The rows are grouped in 3 ways, from coarse to fine. Each group lies inside one group of the grouping before and may be the whole of it. The rows also spread widely along 8 directions, which tell nothing about the answers.
Known rows, each followed by its group in each grouping:
[-18  21   2  28  -6  15  -5 -33  -4  20   1 -16  -2 -19 -11  15  15  14
 -51  11 -11   1   2   1 -43 -27   0 -19 -20  12 -34 -10  21  33]
Gikod J584 suzo
[  5 -29  16  -6 -24  -7  -6  24   4   4   2 -23 -12  -6 -20   4  14  -3
   8  14  -3  10  21   5  -2  -1   6   8 -14 -16  16  -2 -13  -3]
Gikod J490 Kad
[-28  34  13  26  -9  -2   3  12 -34   4  -5  16  20   8  11 -13 -33  41
 -22  43 -12  -2  -8   4  12 -22   9  18 -30 -29  36  -7   9  25]
kon J400 nimi
[-11  16  12 -53   4  21 -22 -34  25  -5 -21  28 -20 -17  17 -10 -42   5
  38   7  -4 -14   7 -21  55 -11  -5 -13 -17 -17  23   6  -6  -6]
kon J445 sal
[-25  28  -7   9   9  20  -3 -26   0   7  -1  22   4 -23  27  -4 -19  -4
  -4  18 -14  -1  -3  17   3 -18  -2 -17 -12  10  -6   0  -6   9]
Gikod J726 Ref
[ 32 -10  -1  28   0  -2   1   5  -2  11  23  21  11 -20   8  -5   1  -4
   3 -13 -12  -7 -22  -4 -13  -2  12  -8 -17  14 -27  21  16 -14]
Gikod J490 gozo
[-20  -5 -18  40  28  12  -6 -16 -20  34   9   5  16 -17  27   6   7 -17
 -30   1 -14   3 -12  19 -26 -22   2 -31 -12  24 -50  10   7  17]
kon J495 fop
[  4  -7  26 -49  -6   5  30  -9  16 -28 -25  -4 -25  -4 -22 -17 -12   9
  26 -19   1 -20   3 -21  53  -5  -8  11  -1  -2 -17 -15  23  12]
Gikod J983 Mera
[-38 -11  -9  36 -22  -7 -11  -4   3  16  16 -33   9 -22  -7  32  25 -12
 -19  26   0  31  14  22 -70 -14  14 -24  -1  -4   3 -13 -15   2]
Gikod J490 vutun
[ -8   4  27 -33   2   2   5  11  -9  18 -44 -29 -34  16 -30  -9  13   8
 -20  16  -7  -2  39  11  34 -14 -26  23 -22  -4  -3 -14  -3  46]
kon J99 zin
[  4 -10  -2   7 -17 -19 -21  15   6   7  11  13   8  -9   7   8  -7   2
  24  16  -1  13  -2  -3 -13  -1  14  -6 -15 -24  30  17 -13 -26]
kon J99 nugil
[ 33 -17  18 -23 -11 -16  -2   2  18   4 -11  -6 -21  -6 -29   4  14   6
  13 -23   0 -11   2 -28   7   4  -5   6 -17  -3 -16  14  21  -6]
kon J400 gof
[ 17   9  -8  20   1  -2  -5   7  -4  23   5  26  -4 -20   9  -1   9 -22
   5   7 -15  10   5  32 -10   1   2   3 -16  18  -6  27 -15  -6]
Gikod J584 Sef
[-13 -12  -5  40 -11   1  -7   0  -9   3  29  -1  23 -19  14   6  -6  10
 -11  14  -8   5 -19  -2 -38 -16  22 -21 -10 -10  -7  -1   5  -5]
Gikod J726 zup
[ 26 -12   1   2  -2  11  -5   4   0   5  12  29  -3 -22  16 -13 -15  -4
  16  -7 -12 -13 -10  -4  17  -5   9  -7 -21   3 -12  25   3 -15]
Gikod J983 Zudi
[ -5   0   8   4   3 -15  14   5  -6   4 -10  -5   3   3 -13   0   5   9
  -7  -1  -1  -1  -7  -6  -2 -10  -2   5  -6   0 -18  -9  20  16]
kon J99 bipi
[-29  -2  12   4  -7   0  20  -5  -1   1 -13 -37  -6  -4 -26   9  20  -2
 -22   8  -2   8  16  11 -17 -15  -4   0  -1   7 -21 -30  12  34]
Gikod J490 gozo
[  0   9  -3  14 -18 -34   5 -16  16  -2  -1   0   7 -13 -17  21  16   5
   5  -7   6  10 -14 -17 -42  -4   7  -7   2  -4  -8   1  24 -14]
kon J495 fop
[-10   3  -1   6  -5 -45  25  34  -7  -8 -10  10  12   9  -7  -2   3 -13
  34   9   4  23   0  24   3   9   4  27   9  -7  23  -4 -10  -9]
kon J99 nugil
[ 12  10  -4   7   9  -9  21  11  -2  -5   5  38  11 -13  18 -19 -17 -17
  34  -5 -11   1 -13  18  25   4   6  11  -4  13  -2  12   1 -14]
Gikod J490 gozo
[-24  35 -14 -10   1 -13   2 -48  37 -14  -3  32   8 -27  12  16 -22  -5
  36 -11   5   5 -22 -13 -14  -2   6 -26   5   4   2   5  16 -24]
kon J400 nimi
[ 25  13   3   0   6 -39  24  26 -11  12 -20  24  -5   0  -7  -9  13 -23
  24  -5  -7   6   5  26  15  12 -11  37  -2  17  -3  15  -3   2]
kon J445 sal
[ -4  -1   3   2  13  -2  24  15 -14  14 -17  -4 -12  -4  -4  -9  17 -25
  -4   2 -12   4  16  37  14  -4 -15  15  -4  25 -25  -4 -10  24]
Gikod J726 Ref
[  5 -19   0 -13 -14 -18 -22  24  10   6   4  15  -5  -9   7   3 -10 -11
  44  13   2  17  10   3   8   5  12  -1 -11 -26  39  21 -31 -33]
kon J99 zin
[ 20 -10   1  31   1  -7 -16  17 -19  36   7   1   2  -5  -3   3  17   6
 -29   8 -13   1  -1   5 -25 -11   1  -1 -28   4 -18  20   5  10]
kon J99 bipi
[-29  -2  -5  31  -8  -2   4   8 -15   3  13  -3  18 -12  12   5  -3  -1
  -7  25  -6  14  -5  19 -25 -14  12  -8  -5  -6   3  -8 -10   5]
Gikod J726 Ref
[ 15  16   6  18 -25 -37  27  -3  15 -15   5   2   8 -12 -28  11  14   9
   8  -9   3   6 -17 -15 -39   4   6  12   3   5  -9  -8  33 -10]
Gikod J490 vutun

New rows, each followed by its group in each grouping:
[-12  -1  10 -20  -6 -16  34  15   5 -34  -8  10   3   0  -3 -18 -21  -1
  45   1   0   1  -6   2  36   2   7  19  11 -12  14 -16   2  -7]
Gikod J726 zup
[ 40  17 -16  57  13 -27   4  28 -30  40  14  44  20  -7  17  -7  14 -11
 -16   2 -19   6 -19  29 -25   1   1  15 -23  26 -21  38   6  -1]
kon J99 bipi
[  8  57  -9  29  -1 -17  -3 -20   0  13   2  47  16 -13  13   1 -13  20
 -10  13 -11   0 -23  -1 -21 -10   1   0 -20   7   4  16  21  -1]
kon J99 bipi
[  5   8  17 -20  -8 -15  27  17  -1   0 -30 -11 -24   3 -32  -7  20 -11
   8   4  -5   6  26  24  21   2 -13  34  -3   9  -3  -8  -3  23]
Gikod J584 Sef
[  9  -8   6  -3 -12 -16 -10  10   5  23 -13 -11 -17  -7 -18  12  21 -10
   0   5  -3  10  21  12 -13   1  -6   6 -17   0   5  14  -8   1]
kon J400 nimi
[ 23  -1  18 -43 -19  -7  -2   7  23  -6 -20   6 -33 -10 -18  -6   2  -8
  36   3  -4  -2  25  -1  33   6 -11  18 -11  -7  22   9 -14 -12]
Gikod J726 Ref
[ 13  25  18 -23 -11 -15   1 -15  10   3 -26   8 -19  -5 -20   0   0  15
   4   2  -3  -9   8 -16  13  -5 -12  16 -16  -5   8   1  18  11]
kon J445 sal
[  8  33  13   2 -18 -23  22   0   3  -7 -16   6  -6  -5 -22  -1   8  12
   0   8  -5   1   2   3  -6  -3  -8  24  -7   4   6 -10  16  10]
Gikod J726 Ref
[-11  13   0  17 -20 -22  -8 -14  11  17  -5 -18  -2 -13 -24  29  26   6
 -19   8   1  15   5  -4 -53  -9   0  -7 -11  -2  -1  -1  12   7]
kon J400 gof
[ 12 -10  13 -14   1 -36  33  38  -8  -1 -25  -5 -10  12 -27 -10  18 -15
  24 -10  -1   6  11  15  25  12 -10  38   0   5  -4  -1   3   9]
kon J400 gof
[ -7  24  -6 -20  -5 -18  26  -8  19 -13 -17  22 -10 -18  -2  -1  -1 -25
  41  -4   0  10  10  24  15   6  -7  11   7  14   7   1  -8  -9]
Gikod J983 Zudi
[ 22  -3 -13  37 -12 -27 -16 -14  17  26  18   4   7 -28 -10  31  31  -8
  -9 -19  -2   9 -18 -10 -72   1   8 -23 -11  16 -30  27  20 -21]
kon J400 gof
[ -5  -2  -3  -3  19 -22  30  18  -5   5 -17   9   0   1  -3  -7   9 -29
  25 -15  -3   8   2  26  19   7  -8  15   5  21 -22   3  -1   6]
kon J400 gof
[ -9   3  -6   7  -4 -17 -10 -14  16  15  -2  -4  -2 -15  -7  21  16 -10
   0   0   1  14   3   4 -35  -6  -1 -17  -5   5  -9   5   1  -4]
kon J99 nugil
[ -1 -14   9  10 -10 -40  31  40 -21 -13  -7   2  16  14 -10 -12  -2   5
  25   7   2   8 -10   3  14   1  10  32   4 -19  13  -8   8  -4]
kon J495 fop
[ -4  -3  14 -44 -25  -6   4 -33  49 -30 -10 -11 -23 -20 -33  15   1   3
  38 -20  12   1   2 -35  -2   0   5 -12   6 -11  -4 -13  17 -17]
Gikod J584 suzo
[-16  -2   3   2  -4 -26  10  21 -11   5 -12   1   4   0  -1   2   3 -11
  17  16  -1  15   8  19   2  -1   4  18   0  -9  18  -4 -14   4]
kon J445 sal
[ 26   0  24 -55   5  -8   9   9   9   0 -38  14 -34   1 -15 -18  -7 -11
  37  -9  -6 -13  21  -3  66   7 -18  27 -12   0   7  10  -3   4]
kon J445 sal
[ 42  12 -14  54  -7 -31  17  -3   0  12  24  27  18 -24  -7  10  25  -8
  -8 -27  -9   4 -34   1 -58   5  11   1  -7  32 -47  25  32 -15]
Gikod J584 suzo
[ -8  49   2 -18   7  -6   6 -51  24  -4 -21  28  -5 -19   0   6 -14   7
   9 -10  -3 -11 -13 -19   3 -10 -11  -9  -5  12 -14  -2  31   7]
kon J445 sal
[ 38  -1   9   2  -9 -20  16  36 -12  11  -9  17 -13  -2 -12 -16  14 -17
  17   1 -12   6  14  27  20  10  -5  37 -16  10   2  21 -12  -1]
Gikod J584 suzo
[ 34   9  10  15 -16 -14   6  27 -14   0   8  29   4  -6   4 -20 -12  16
  10  14 -15  -7  -9   3  13   0   7  25 -23  -9  17  18   3 -10]
Gikod J726 zup
[ 15 -14  15 -23  -1   2  11  -5  13   3 -19 -18 -27 -10 -24   0  21 -11
   2 -17  -5 -10  13  -3  10  -3 -15   2  -6  18 -35  -4  10  15]
Gikod J726 Ref
[  8  21  -9  54   9  -3  -7  10 -37  19  22  54  37  -8  44 -20 -33  21
 -12  23 -20  -7 -36   4   3 -18  18   0 -31  -8   4  26  10  -5]
kon J495 fop
[  0   0  15  -3  -4  10   9 -15   7  -8   0  -3  -2 -11  -9  -6  -8  16
  -4  -5  -5 -13 -10 -20   7 -14   4  -7 -14  -1 -20  -9  27  10]
Gikod J490 gozo
[-20   0   8  -1 -28  15 -30 -19  14   5   5 -16 -11 -22  -3  17  -4  16
 -10  28  -4   5  13 -11 -25 -20   7 -22 -19 -23  21  -5  -9   0]
Gikod J726 Ref
[ -5 -35   4  20  27  19   3  15 -30  22   6  -4  11  -2  17 -14  -7  -3
 -16  -9 -14 -13 -14   1  19 -15   4 -12 -20   7 -46   8  10  22]
kon J400 gof
[ 21  15   1  -4 -28 -68  25  -8  35 -21  -7  10   3 -13 -37  27  22  -3
  42 -27  15  13 -20 -27 -45  18   6  14  19   1   2   0  32 -31]
kon J445 sal
[-23 -19 -15  44  19   7   1 -11 -18  -3  34  27  47 -16  44  -5 -34   9
   5  -8  -6  -8 -54 -21 -11 -20  28 -38  -4  -7 -35   6  25 -14]
kon J495 fop
[  1 -30  -6  16 -16  17 -34   6   3   8  34  18   9 -27  27   2 -21  -3
  22  13  -7   9  -8  -4  -9  -8  30 -27 -21 -24  16  26 -23 -32]
Gikod J584 suzo
[-18  27  -9  23  23   7   0 -28  -6  13   3  25  17 -13  23  -1 -17   8
 -16  -1  -9  -5 -26  -4 -12 -21   1 -25 -15  14 -32   3  23  14]
kon J99 zin
[  8 -20  17 -59 -25 -37  29   4  49 -26 -29 -32 -38  -7 -56  16  33 -32
  58 -26  17  16  31  -1   9  20 -11  18  23   5   2 -17  -2 -17]
Gikod J490 gozo
[-22 -19 -14  18  -4   9 -17 -10   8  20  13 -17  -3 -28  10  19  17 -27
  -5  11  -7  20  13  27 -40 -11   7 -31  -2  11 -17   4 -23  -2]
Gikod J726 zup
[ -2   1  -3 -12  16  15 -19 -11   8   0   8  44   9 -14  39 -15 -44  -1
  34   0  -7  -9 -20 -10  38  -8  10 -22 -19 -10   7  21  -4 -21]
kon J99 nugil
[  6 -27  19 -38 -16  -1   1   3  23  -3 -18 -29 -34  -9 -36   7  21 -12
  19  -8   2   3  27  -2  12   1  -5   4  -3  -2 -10  -4  -4   4]
Gikod J584 Sef
[  4  18  10   0   8   2   1 -19  -6  11 -12  14  -2  -8   2  -5 -11  14
 -12  -1 -10 -16 -11 -15  10 -15  -5  -1 -19   4 -19   2  23  20]
kon J445 sal
[ 15  -4   2  -9 -24 -33 -14   4  25  13  -6  -9 -18 -10 -29  24  28  -7
  14   1   6  18  16  -3 -32   5   0   1  -6  -7  13  11  -4 -17]
kon J99 bipi
[ 18  39   2  12  16 -14  18 -21   0  11 -14  26   2  -7  -7  -4   2  11
 -16 -20  -9 -13 -22 -11  -7 -10 -14   2 -15  28 -43   6  43  19]
kon J99 zin
[ 16  15 -20  47  14  -7 -19   2 -14  40  18  37  18 -18  30   2   2 -12
 -13   7 -17   8 -15  23 -30  -8   4 -14 -26  19 -15  36  -4  -9]
kon J99 nugil
[-20 -34   6 -18  23  18  -1   3  -8  -2   0  11   7  -7  27 -15 -34 -10
  29  -4  -5 -11 -11  -9  47 -11  10 -16  -6 -10 -15   0  -5   2]
kon J445 sal
[-22 -17  -9 -22   9 -11  -1  -8  24  12 -16 -17 -17 -12 -10  19  23 -38
  24  -9   5  20  22  20  -9   1  -7 -18  11  14 -20  -1 -18  -1]
kon J99 bipi
[-32  56 -12  34  11   7  -9 -49   0  18   0  21  19 -20  18  13 -13  22
 -37  14  -9   0 -22  -4 -41 -29   0 -30 -18  12 -20  -4  28  22]
kon J99 zin
[-29  -8  16 -12 -26 -14  -9  -3  13 -17  -3 -20   3   0 -18  13 -13  29
  11  18  11   7  -2 -29 -11 -14  13  -9  -5 -41  28 -20  10  -3]
kon J99 nugil
[ 38 -39  24  -5 -16 -14  14  41 -10  -1  -2 -14 -14   2 -26 -11  16   3
   8  -9  -6  -9   3  -8  15   3   0  25 -14  -5 -13   6   8   2]
Gikod J726 Ref
[  9  32   4  14   9  13   8  -5 -18  29 -15  14 -13 -10   1 -12  10  -7
 -31  11 -21  -1  15  33   8 -12 -16  14 -27  28 -24  10   0  34]
Gikod J584 suzo
[ -1  52  -8  36 -12 -22  11   1  -8  18  -1  23   9 -13   1   4  11  -4
 -16  27 -15  19   6  38 -30  -5  -4  21 -15  16  16   6  -2   8]
Gikod J490 Kad
[ 16 -26  10  -9 -19   5 -12  14   4   2   8   3 -11 -17   0  -6  -5   1
  16   6  -4  -4   7  -3  12  -4  10  -3 -17 -14   9  16  -9 -14]
Gikod J983 Mera
[ 16  -1  12 -16   6  -5   1 -11  12  13 -19  -8 -19  -6 -23   3  15   3
  -8 -19  -3  -9   3 -16   0  -8 -14  -4 -14  14 -36   4  22  15]
kon J99 zin
[  1 -14 -10  47   0 -33   4  45 -36  28  10  11  22  -2  14   3  14 -21
   1  20  -9  23  -1  38 -25   1  12  17  -8   1   7  16 -22  -1]
kon J445 sal
[-26  -3  10 -16 -14 -11  19   5  10 -27  -7  -6   1  -5  -7  -1 -11   0
  33   9   5   8   0  -1  11  -3   7   6  10 -17  15 -22  -3  -4]
Gikod J726 Ref
[-23   5   1   5  22  39   0 -32  -2   0   6  14   7 -20  24 -10 -28   5
  -9  -5 -12 -17 -20  -7  17 -24   7 -30 -14  10 -41  -3  17  18]
Gikod J584 Sef
[ 20   4  14   0 -43 -46  -5  31   8  -9   1  14   3   0 -22   6  -3  23
  34  17   6  11  -2 -18  -8   9  15  29 -15 -40  57  14   1 -30]
kon J400 gof
[-15   0  -1  14  26 -10  27  13 -22  -1  -4  17  20   6  14 -16 -15  -4
   8  -5  -7  -1 -21  12  20  -8   1   5  -2  10 -25  -5  13  15]
kon J99 nugil
[-40 -58  -3  -9  32  32  -7  10 -11  -2  13   3  16  -8  42 -16 -39 -19
  35  -7  -4  -5 -14  -1  47 -13  19 -35  -4 -15 -20   2 -17  -6]
kon J400 gof
[ 13 -19  10  23  -8 -10 -13  33 -28  19   8  10  12  -2   9  -8  -9  13
  -2  20 -10  -1  -7  -3   2  -8  14  10 -25 -22  13  16  -5   1]
kon J445 sal
[-34   5  -9   4 -34  -7 -26  -6  23 -10  17  10   7 -27  11  21 -17  -5
  39  35   5  29   7   9 -29  -4  27 -18  -1 -34  56   5 -32 -36]
Gikod J584 Sef
[-29 -22   5 -10  -6  12   1 -22  19  -8   1 -32  -9 -18 -11  14   6  -3
   0  -4   1   2   4  -9 -18 -15   5 -28   4  -1 -26 -19   7   8]
Gikod J726 zup
[-25  37   2  22 -19 -23  25 -35  15  -9  -7 -21   4 -16 -30  27  25  14
 -27   0   3   9  -9  -6 -63 -16  -4  -6   7  14 -25 -30  36  22]
Gikod J726 Ref
[-35 -31  15 -14   2  16  14  12  -6 -23   4 -13   9  -1   7 -15 -30   4
  24  10  -1  -2  -4  -8  37 -12  13  -5   0 -23   2 -25  -2   6]
Gikod J490 vutun
[-10  15  33 -27  -8  -4  41   8  -5 -30 -26  -6  -8  13 -26 -24 -18  25
  10   7  -3 -13   3 -12  51 -10  -6  34  -6 -13   7 -33  26  28]
Gikod J490 gozo
[ 39 -17  25 -32 -10   5   2   9  12   1 -12  -2 -29  -7 -23 -14   1   2
  15 -11  -8 -17  13 -16  36   2 -10  15 -21   0 -10   9  10   0]
Gikod J490 vutun
[ 27  14  15 -40 -24 -33  25 -20  46 -25 -24  -2 -29 -15 -45  11  22  -6
  37 -30   9  -3   3 -22  -4  13 -14  14  10  13 -11  -5  26 -14]
Gikod J726 Ref
[ -5  23   2 -22  -5 -38  19  36  -3   0 -30  21 -10  11  -7 -11  -1 -20
  43  25  -2  24  27  41  35  11 -10  44   1  -8  49   4 -33  -4]
kon J99 bipi
[ 13  -7  33 -43   1   9   6  -2   6 -15 -21   4 -15  10 -17 -23 -27  36
  10  -9  -3 -30  -9 -46  61 -13  -5   9 -21 -21  -9  -8  32  15]
kon J99 bipi
[  2  39   3  -1  11  10  17 -27   6  -1  -9  29  -1 -16   8 -12 -14  -1
   0  -4 -12 -11  -9   4  18 -11  -8   0 -13  22 -19   0  21  12]
Gikod J490 gozo
[ -1 -30   1 -15   5  32 -12  -5   7 -15  21  34   7 -25  38 -21 -49  -1
  42  -7  -7 -19 -23 -20  47 -11  21 -27 -15 -16  -4  18  -3 -27]
Gikod J983 Zudi
[-40 -25  -2  -9 -13 -17  -3  -3  12  -1  -8 -32  -2  -8 -13  22  15 -15
  16  10  10  23  15   5 -22  -8   8 -15  10 -17   6 -16 -13  -5]
kon J495 fop
[ 24 -17  20 -16 -14   3  -1  27  -2  -2  -1   9 -11  -3  -4 -20 -12   3
  22   9  -9  -7  11  -1  39   0   5  19 -22 -14  19  10  -8  -7]
Gikod J490 gozo
[-25 -12  13  12 -22  -2   4   7  -6  -6   3 -26   3  -4 -19   9   4  15
 -10  20   0   9   3  -3 -20 -14  14   0  -7 -20   3 -17   6  14]
Gikod J584 Sef
[  1 -22  21  15 -13  22  -9  -3 -17  22   1 -34 -14 -10 -18   3  18  23
 -54  11 -11 -12  11  -9 -18 -27   0 -11 -29  -2 -33  -6  19  36]
Gikod J983 Mera
[-22  -4  -2  13   4 -19  40  -3   6 -14  -1 -13  11  -9 -13   7  14 -19
  12 -15   3  11  -9  12 -19  -2   4  -1  19  20 -34 -23  18   8]
Gikod J490 gozo
[-37   5  -2  -3  13  15  -6 -22   3  -2   0   9  12  -9  20   0 -28  11
   4   8  -3  -2 -14 -11  10 -20   8 -26  -7 -10  -9  -9   8   8]
kon J99 bipi
[-20 -13  14 -15  20  22   1 -19   0   1  -9 -11  -2  -2   1  -6 -16  12
 -11 -10  -3 -18  -9 -22  22 -22  -4 -22 -13   0 -39 -13  25  25]
kon J99 nugil
